There are 5 ways to turn a row about zero (a turn may also mirror it). The second row of each pair is the first, turned, with some noise. The first 45 pairs use one turn. New pairs use 2 turns, one after the other, and a turn may come again.
Known pairs, each followed by its turns in order:
[-0.61  3.36 -3.01  1.13  4.47 -4.65  4.01 -0.92]
[-3.14 -0.67 -0.87 -2.20  6.45  4.40  0.20  1.66]
j_741

[ 0.98 -0.24 -0.17 -1.10  2.92 -4.14  1.57 -0.93]
[-0.82 -0.56  1.45 -2.11  4.85  0.02  0.13  0.67]
j_842

[ 3.62  1.60 -2.76 -3.39  2.27  1.56  0.92  0.83]
[-1.98  0.57 -3.66 -0.39 -3.74 -0.32 -0.54  3.59]
j_354

[ 2.01  1.15  2.93 -1.36 -3.08 -1.86  4.13 -1.71]
[-1.80 -1.08 -0.09  2.36 -0.59 -2.51 -4.47 -3.87]
j_354

[-0.45  3.65 -2.19 -2.45  1.25 -1.54  2.14 -1.10]
[-0.76 -0.33  0.54 -1.85 -3.42 -3.58 -1.47  1.18]
j_354

[-3.35 -3.62 -1.21 -1.12 -2.23 -0.35  2.20 -1.92]
[-3.64  1.45  2.60 -2.78  1.95 -0.49 -0.65 -2.40]
j_354

[-0.18 -4.26 -3.89  1.45  0.02  1.22 -3.16 -0.92]
[-1.04  4.01 -0.97 -2.30  2.36  1.45  3.95 -0.01]
j_354

[-1.70 -1.98 -3.42 -3.59 -0.12 -1.08  2.40 -3.06]
[ 1.75  1.13 -3.20  1.24 -3.00  3.69 -2.26 -1.95]
j_194

[-4.14  0.22  4.56 -4.35 -4.31  0.63  0.26 -3.93]
[-3.84  5.67  1.16 -0.27 -3.33  1.53 -4.99  1.40]
j_842

[ 2.81 -4.31 -0.95 -0.98  1.12 -0.75 -0.20  1.66]
[ 4.31  1.68 -0.31  0.49  0.16 -1.38  0.63  2.67]
j_593

[-1.14 -2.61 -3.66 -4.12  4.56 -2.83  1.34 -2.41]
[-0.09 -2.60  2.97 -1.53  5.85  3.83 -2.52 -0.52]
j_842

[-1.10 -1.14  1.99 -2.68  3.04 -4.30 -2.31  0.93]
[ 0.85  2.69 -4.16 -2.85 -1.09 -2.87 -2.15 -0.26]
j_593

[-1.14 -0.17 -1.49 -0.95 -3.11 -1.18 -0.61  4.41]
[ 0.39  1.35 -3.23 -0.51  4.85  0.21 -0.32  0.18]
j_194

[ 1.53  4.67  2.01 -1.43 -3.01  2.96  4.46 -4.43]
[ 0.86  7.84  2.15  3.21 -0.85  1.51  1.60  2.28]
j_842

[ 1.62  0.80  1.74 -0.32 -1.31 -0.03  0.62  0.39]
[-0.35 -1.25  0.98 -0.58  1.72  1.13  0.76 -0.02]
j_194

[-3.08  3.10 -4.17 -0.67  1.16 -2.17  4.33  1.25]
[-3.62 -0.95 -1.23  0.51  5.37 -3.12  2.77 -1.31]
j_593

[ 4.29 -2.79 -0.40 -1.01  2.80 -3.49 -1.26 -0.35]
[ 2.04  1.22  3.77  3.60  0.75  0.48 -3.05 -2.24]
j_194

[-0.35  1.22  2.61 -4.55  2.15 -2.17  1.80 -3.93]
[ 3.20 -3.04  0.61  2.60 -3.75  3.28  2.40 -2.52]
j_194

[-2.53 -2.60 -0.92  0.63  4.46 -2.56 -1.20 -2.56]
[ 2.66  1.24 -0.03 -5.23  3.65  0.08 -0.64 -0.30]
j_741

[-3.53  0.76  0.17  1.37 -4.57  4.24 -2.51 -1.10]
[-1.62  2.25 -2.35 -6.49 -0.68 -0.77  2.43  1.00]
j_194

[ 2.90 -4.50 -2.79 -1.32 -2.67  0.60 -4.04  2.91]
[ 5.76 -0.34 -0.63  5.35 -2.20 -1.25  0.31  2.68]
j_593

[-2.31  4.45 -1.56 -2.81  2.16  0.09 -3.20  2.88]
[-1.64 -2.13 -2.08 -1.05 -2.54 -4.68  0.98 -3.28]
j_593

[ 1.89  3.00 -2.05 -3.05 -3.04  2.02  2.17  2.88]
[ 4.64  3.28  2.34 -1.61 -2.07  0.79  1.50 -2.35]
j_842

[-1.82  3.75  3.71 -1.84 -2.53  0.95 -3.12 -4.02]
[ 1.82 -2.25 -1.67  0.62  4.78 -6.04 -0.99  0.33]
j_354

[ 2.92  4.27 -4.06 -2.02  2.81  4.25 -2.53  0.56]
[ 0.61 -0.79 -6.36 -2.47 -2.71 -0.83  2.05  4.73]
j_354

[-3.10  2.97  1.27  3.44  0.36 -3.87  1.36 -2.58]
[ 4.03 -3.54 -1.54 -0.69 -2.15 -2.61  0.00  3.58]
j_194

[ 4.36  4.50 -4.61  2.07  4.29 -1.64 -0.77 -2.26]
[ 0.88 -4.64 -4.77 -0.47  3.54  5.35  0.33 -0.52]
j_741

[ 3.81  4.35 -2.43 -4.37  4.28 -1.53  2.97 -0.07]
[-5.34 -0.59 -4.63  0.19  2.77  4.16 -0.47 -3.50]
j_741

[ 0.75 -3.55 -2.50  2.89  0.92  2.16  3.39  4.01]
[ 2.27 -2.44  0.69  3.22  1.07 -2.35  0.79 -5.17]
j_842

[-1.91 -0.71  3.57 -2.64  2.13 -4.21  2.25  1.28]
[-3.57  4.99 -1.17 -2.41  1.99 -0.99 -0.84  1.58]
j_741

[ 3.53  3.37  2.11  0.63  1.75  4.54 -4.37 -2.20]
[-1.64 -1.70  2.88 -2.18 -7.25  1.08  1.44  0.75]
j_593

[-4.33 -1.20  2.01 -2.93  2.98  3.13  4.56 -2.60]
[-2.58  1.29  6.25  3.99  0.22  1.30 -3.75  0.42]
j_842

[ 4.20  0.48 -2.89  3.16  3.46 -0.53  4.52 -2.11]
[-1.89 -2.09  2.26  3.02 -2.93  1.19 -4.64  3.40]
j_194

[-0.64 -0.11  1.66  1.31 -2.51 -0.74  0.51  4.03]
[ 1.00  0.40 -0.53 -1.11 -2.04 -3.98  0.26 -1.53]
j_842

[ 4.16 -3.21  2.80 -2.96  4.07 -4.30  1.31 -1.79]
[ 0.52  5.90 -5.11 -2.87  1.98  0.85  1.89 -2.39]
j_741

[-2.60  2.57 -1.29  3.79  2.38  3.85 -0.12  3.81]
[-1.97 -6.78  1.23 -2.80 -0.53 -2.22  1.15  2.29]
j_741

[-2.65 -0.67 -2.86  1.84 -0.99  1.31 -2.82 -4.09]
[ 1.43  2.01 -0.24 -4.01  3.37 -1.89  2.91 -1.42]
j_354

[-1.78  0.03 -1.33  0.23  2.32  2.53  0.98 -2.46]
[-1.70  0.91 -1.21  0.83 -4.65 -0.48  0.77  0.50]
j_194

[-2.50 -0.35  2.94 -1.76  2.11 -3.82 -1.23  3.61]
[ 2.45  1.39 -3.74 -3.44  0.46 -2.56 -2.25 -2.59]
j_593

[ 1.12  1.22  0.72  3.56 -4.65  4.09  2.03  1.12]
[ 1.11 -4.27  3.87  1.41  1.45  4.45  1.14 -1.35]
j_593

[-1.18 -0.32 -4.52  2.12  0.83  1.26 -3.99  4.65]
[ 1.05 -0.49  0.02 -1.16 -1.06  2.90  6.94  1.96]
j_354

[ 2.21 -4.61  3.72 -4.08  0.42 -4.10 -3.26 -2.17]
[-6.91  0.32 -1.88 -4.94  1.99  2.03 -0.55 -1.61]
j_842

[-1.26  2.97  1.69  1.12  1.44  1.41  1.16 -1.25]
[-1.15 -1.80 -0.76  0.88  2.79 -2.60  0.86  0.64]
j_741

[ 4.06  2.18 -4.35 -4.01  4.43 -2.61  3.05  3.89]
[-6.70 -0.87 -3.94 -2.66 -0.33  5.87  0.17 -2.26]
j_741

[-1.51  2.00 -2.88  3.04  4.66  2.43  1.15 -1.00]
[-3.20  2.48  2.53 -0.44  0.08 -1.00  5.11 -2.25]
j_593

New pairs, each followed by its turns in order:
[-3.81  2.86  3.56 -1.90 -1.98 -3.63  1.09  0.75]
[ 2.75  2.01  3.59  3.86  3.02  1.62 -1.49 -2.04]
j_354 j_354

[-0.11 -3.75 -2.39  3.92  4.08  3.45  0.47  3.54]
[ 1.38  6.45  0.45  1.26  2.16  4.56 -0.29  2.58]
j_842 j_593

[-2.58  2.54  1.30 -1.78 -0.47  0.49  4.31  2.14]
[ 2.72  3.49  1.87 -1.75 -2.29 -2.67 -1.26  0.32]
j_354 j_741

[-1.31  2.95  0.03 -2.73 -1.12  2.50 -4.09  0.06]
[-1.83 -3.66 -2.18  2.10 -0.35  3.16  1.25  2.23]
j_194 j_194

[ 1.96  3.61  0.35 -4.46  2.38 -1.28 -3.88 -0.51]
[ 0.02  3.31  2.07  3.62  0.08 -3.31  4.55  0.41]
j_194 j_842

[ 2.24 -4.22  3.79 -2.45 -3.44  4.30  2.85 -1.42]
[ 2.29 -1.66 -2.77  6.29  3.41  3.22  0.48  2.51]
j_593 j_354

[-2.63 -3.47  0.83 -3.15 -0.87 -4.52 -2.49 -4.58]
[ 1.29  2.07  6.14  1.97 -0.66  1.50  4.20  3.57]
j_741 j_194

[-1.48  1.06  0.38 -4.55  3.18  0.74  1.32 -0.49]
[-0.59 -1.69  0.28 -0.76  1.21  2.53 -3.44  3.63]
j_741 j_842

[-4.35 -2.37  1.91 -0.64  3.86  1.64 -0.77  2.90]
[-3.23 -0.41 -1.05 -3.49 -2.67 -4.83  1.69 -0.06]
j_354 j_741

[ 2.52  1.14 -0.42  2.80 -3.89 -4.40  1.00  1.26]
[-1.60  2.91  2.94  3.89  2.04 -2.04  0.80 -3.14]
j_194 j_194

[ 2.05  2.56  0.11 -4.12 -0.05  3.28  0.57 -1.20]
[-1.49  0.24  3.70  3.89  2.35  1.10  0.18 -0.90]
j_593 j_354

[-1.98  2.49 -1.03 -1.67 -0.22 -2.13 -1.41  3.19]
[ 2.84 -1.52  1.47  0.81  2.43 -1.29  3.23 -0.29]
j_194 j_842

[ 0.04  3.43  3.81  1.00  2.92 -2.95 -3.61  0.10]
[-4.63 -1.29  4.77  2.80 -1.10  1.37  1.16  1.58]
j_842 j_354

[ 0.34  1.91  2.98  2.69  0.94  0.63 -3.01 -3.17]
[-2.07  5.40 -0.86  2.05 -1.24 -0.47  1.01  1.80]
j_194 j_741

[ 1.78 -0.71 -0.77  0.44 -3.22  4.42  4.68  2.95]
[ 3.55 -0.10 -2.39 -0.59 -0.73 -2.87 -3.04 -5.22]
j_842 j_354

[ 0.97 -1.62 -1.85 -0.54 -2.33  3.49 -4.33 -2.75]
[-3.50 -2.35  0.48 -2.05  3.67  3.61 -0.84 -1.45]
j_354 j_741

[-3.61 -1.16  3.41  4.13 -1.04 -0.96 -2.95  0.82]
[-0.17  0.03  0.40 -6.11  0.65 -3.00  2.59 -2.51]
j_741 j_842

[-1.96 -2.41  2.70  2.60  2.07 -0.11 -4.15 -0.60]
[ 0.11  0.72  1.27 -3.84 -1.54  3.37  2.28  3.66]
j_593 j_194

[-3.13 -0.13  3.23  4.24  3.83  1.88  4.54  2.04]
[-0.26 -2.11 -3.66 -0.85  3.49 -2.70 -6.04 -1.96]
j_194 j_842

[-1.08  4.32  0.52  3.41  0.01  1.87 -3.96  0.56]
[-0.66 -1.22 -2.21 -5.09 -2.76  2.82 -1.72 -1.35]
j_593 j_194

[-0.46 -4.22  2.44 -1.17 -1.91  0.47 -1.54  2.86]
[ 3.13  1.58  2.60  0.89  1.58  0.48 -3.76 -0.85]
j_842 j_741

[-0.47  1.70  3.90 -1.52 -0.27  2.40  4.06  3.80]
[ 4.14  0.37  2.96 -3.18 -3.66 -2.69  0.59 -0.23]
j_354 j_741

[ 1.98 -2.70  4.10  2.55  1.44 -3.78  3.46  1.75]
[-0.88  2.67 -0.66 -3.82  6.28  1.26 -1.86  1.88]
j_842 j_741

[-2.33  2.15 -0.42  2.76  0.49  1.75  2.46 -0.77]
[ 0.88  0.33  0.75  0.80 -1.23 -2.07 -3.07  3.01]
j_354 j_593

[-0.47 -1.05 -0.58 -3.07  0.09 -2.93 -2.94  2.37]
[ 1.76 -3.74  2.89  0.41 -1.44  1.68 -0.87 -1.86]
j_354 j_354

[-4.25  1.11 -3.67 -4.58  2.06  3.69  1.92  2.37]
[-1.04 -5.32  5.60  0.97  2.85  2.81 -0.06  0.83]
j_194 j_741

[ 3.01 -0.39  2.22 -0.55 -4.02 -1.48  4.39 -3.25]
[-2.21 -3.81  0.51  0.29 -2.00 -2.06 -0.23  6.10]
j_741 j_194

[ 3.50 -0.65  2.73  0.00  3.35 -0.60 -1.72  2.92]
[-1.35  1.73  2.86  0.35  2.26 -0.88 -3.90 -1.72]
j_842 j_842

[ 1.06 -1.26 -1.27  0.86  2.39  1.65 -2.27  0.70]
[ 0.09  0.20 -0.66  0.90  1.94 -0.97 -1.32  3.34]
j_194 j_741

[ 4.14  0.84  0.39 -0.07  1.89  2.90 -0.64 -3.09]
[ 0.50  3.84 -1.09 -3.66 -1.83  0.31 -1.29 -2.51]
j_741 j_354

[ 2.79 -2.80  3.01  0.40 -0.46  2.89 -4.50 -0.70]
[-3.43 -1.01  2.29 -5.28  1.15 -0.70  0.26 -2.57]
j_842 j_354

[ 4.03  2.20  2.26  4.62  2.00 -1.36 -1.10  3.42]
[ 3.55 -1.38  0.27  3.39  5.05 -3.16  2.74 -0.02]
j_741 j_593

[-4.57 -4.36  4.38  3.97  3.99 -3.64  0.96  3.09]
[-8.42  3.51 -3.45 -0.02 -0.96  1.01 -4.24  0.05]
j_741 j_741

[-2.81  3.69  3.90 -2.45  2.18  3.98 -2.11  3.38]
[ 0.26  3.96  6.07  1.17  0.23 -2.26  4.00 -0.47]
j_741 j_354

[ 4.68  4.48 -1.05 -2.24  3.60 -1.11  2.74  3.55]
[-2.35 -1.21 -1.08  2.38  0.90  0.46  6.17 -4.89]
j_354 j_354

[-3.69  1.50 -3.25 -2.62 -2.07 -1.13 -3.93  1.98]
[ 2.73 -0.38 -1.02  2.32 -6.35  0.44 -2.21 -1.41]
j_741 j_593

[-0.07  1.26 -1.28 -1.33 -0.19  3.66  3.79  1.87]
[-1.53  0.64  0.04  2.42  0.29 -1.59 -4.74  1.14]
j_741 j_842

[-3.65 -4.09 -2.95 -2.63  0.06 -3.04 -3.04 -0.44]
[ 4.22 -0.88 -0.42 -2.63 -2.38 -1.24 -2.93 -4.45]
j_842 j_741

[ 2.00  0.13  0.67 -1.28  1.61 -3.01 -0.96 -1.75]
[-0.96  2.50  0.30  1.32 -1.52  1.57  0.40  2.58]
j_741 j_194

[ 2.94 -2.36  3.51 -4.43  0.47  3.34  0.08  2.26]
[ 1.63 -0.05  1.41 -4.52  3.52 -0.68 -5.23  0.27]
j_194 j_354

[ 3.75 -4.55  1.34 -2.29  2.35 -0.42  3.50  3.69]
[ 1.72 -4.74 -0.85 -2.89  3.82  0.85  4.55 -0.17]
j_354 j_354

[ 2.69  0.07  2.86  0.19 -4.28  2.51 -2.97 -4.49]
[-1.61 -3.38 -2.36  1.29  5.24  3.27  4.02 -1.85]
j_593 j_354

[ 3.57  3.48 -1.13  3.95 -2.76 -0.57  2.80 -3.23]
[ 0.75 -2.17  0.95  6.06  1.03 -3.62  3.24 -2.13]
j_741 j_842

[-1.25 -1.61  1.53 -2.09  0.69  4.66 -2.61 -3.09]
[ 1.33 -4.87  3.57 -2.21  1.82  0.52  0.16  0.39]
j_354 j_842

[-3.59 -3.43 -2.27  0.21 -0.19  2.28  4.65 -2.08]
[ 0.67 -2.40  2.33  2.41 -1.90 -5.01  3.29  1.47]
j_593 j_194

[-4.27 -0.03 -0.41 -2.91 -2.01 -1.40 -0.27 -0.49]
[ 4.08 -1.21 -0.12 -2.47  1.98  0.95 -1.95  0.97]
j_593 j_741

[-0.73 -2.28  3.65 -0.94  0.12 -0.39  1.11  4.28]
[ 2.13  4.27  2.19 -2.73  0.23  0.20 -2.02  0.64]
j_194 j_354

[ 2.93  0.94  1.05 -1.63 -2.77 -4.60 -1.25 -0.23]
[ 1.54 -3.05 -3.23 -2.18 -1.50  0.39  3.94 -0.58]
j_741 j_354

[ 3.42 -1.66 -0.14  2.63  1.25 -3.07 -3.40 -1.11]
[-0.90 -3.67 -2.27  3.97  1.48  2.10  2.54  0.90]
j_354 j_741

[-4.32  1.39  3.75 -0.83  0.15 -2.70 -2.61 -2.46]
[-1.24 -0.34  1.51 -2.29 -3.89 -1.10 -4.66  2.37]
j_842 j_741

[-4.39 -1.70  2.81  1.58  2.66 -2.85 -3.84 -3.25]
[2.22 1.87 4.29 5.47 2.09 2.31 1.52 0.08]
j_741 j_194

[ 1.46  3.35 -2.55 -1.27  4.29  2.68  2.40  1.81]
[-2.43 -1.62 -4.27 -1.78  1.03 -4.41 -0.62  2.70]
j_194 j_194

[ 3.07  4.65  4.41  0.76 -4.34 -1.75  0.34 -0.28]
[ 5.67 -3.22 -2.83  1.51  0.09 -5.07  1.51 -0.23]
j_741 j_842

[-3.95 -3.26  3.09 -4.25 -2.78 -1.03 -1.49  1.29]
[-2.10 -0.46 -2.56  3.86 -3.90 -1.13 -5.03 -2.13]
j_842 j_593

[-2.84  3.02  0.04 -1.31 -1.74  1.00 -1.60 -2.86]
[-0.91 -2.75 -0.15  1.39 -3.79 -0.91 -1.12  1.40]
j_842 j_741

[ 4.15 -3.27 -4.67 -1.46 -4.53 -2.53  1.74  3.32]
[ 1.47 -6.62 -2.95 -3.00 -0.12 -3.05 -2.40 -3.31]
j_194 j_741

[ 3.13  0.52  3.67 -1.69 -3.28 -2.19  4.39  2.58]
[ 1.41  1.55 -0.07 -5.86 -1.93 -4.57 -1.93  0.14]
j_354 j_194

[-1.31  2.40 -1.27 -2.71 -1.94 -2.51  3.69 -0.56]
[ 1.84 -1.92 -0.33  2.84 -0.75  2.34  2.06 -4.18]
j_194 j_842

[ 1.48 -2.63 -1.07 -0.13 -0.47 -1.75  2.81 -0.37]
[-0.90 -0.97  1.13  0.82  2.48  1.60  1.27  3.27]
j_842 j_842

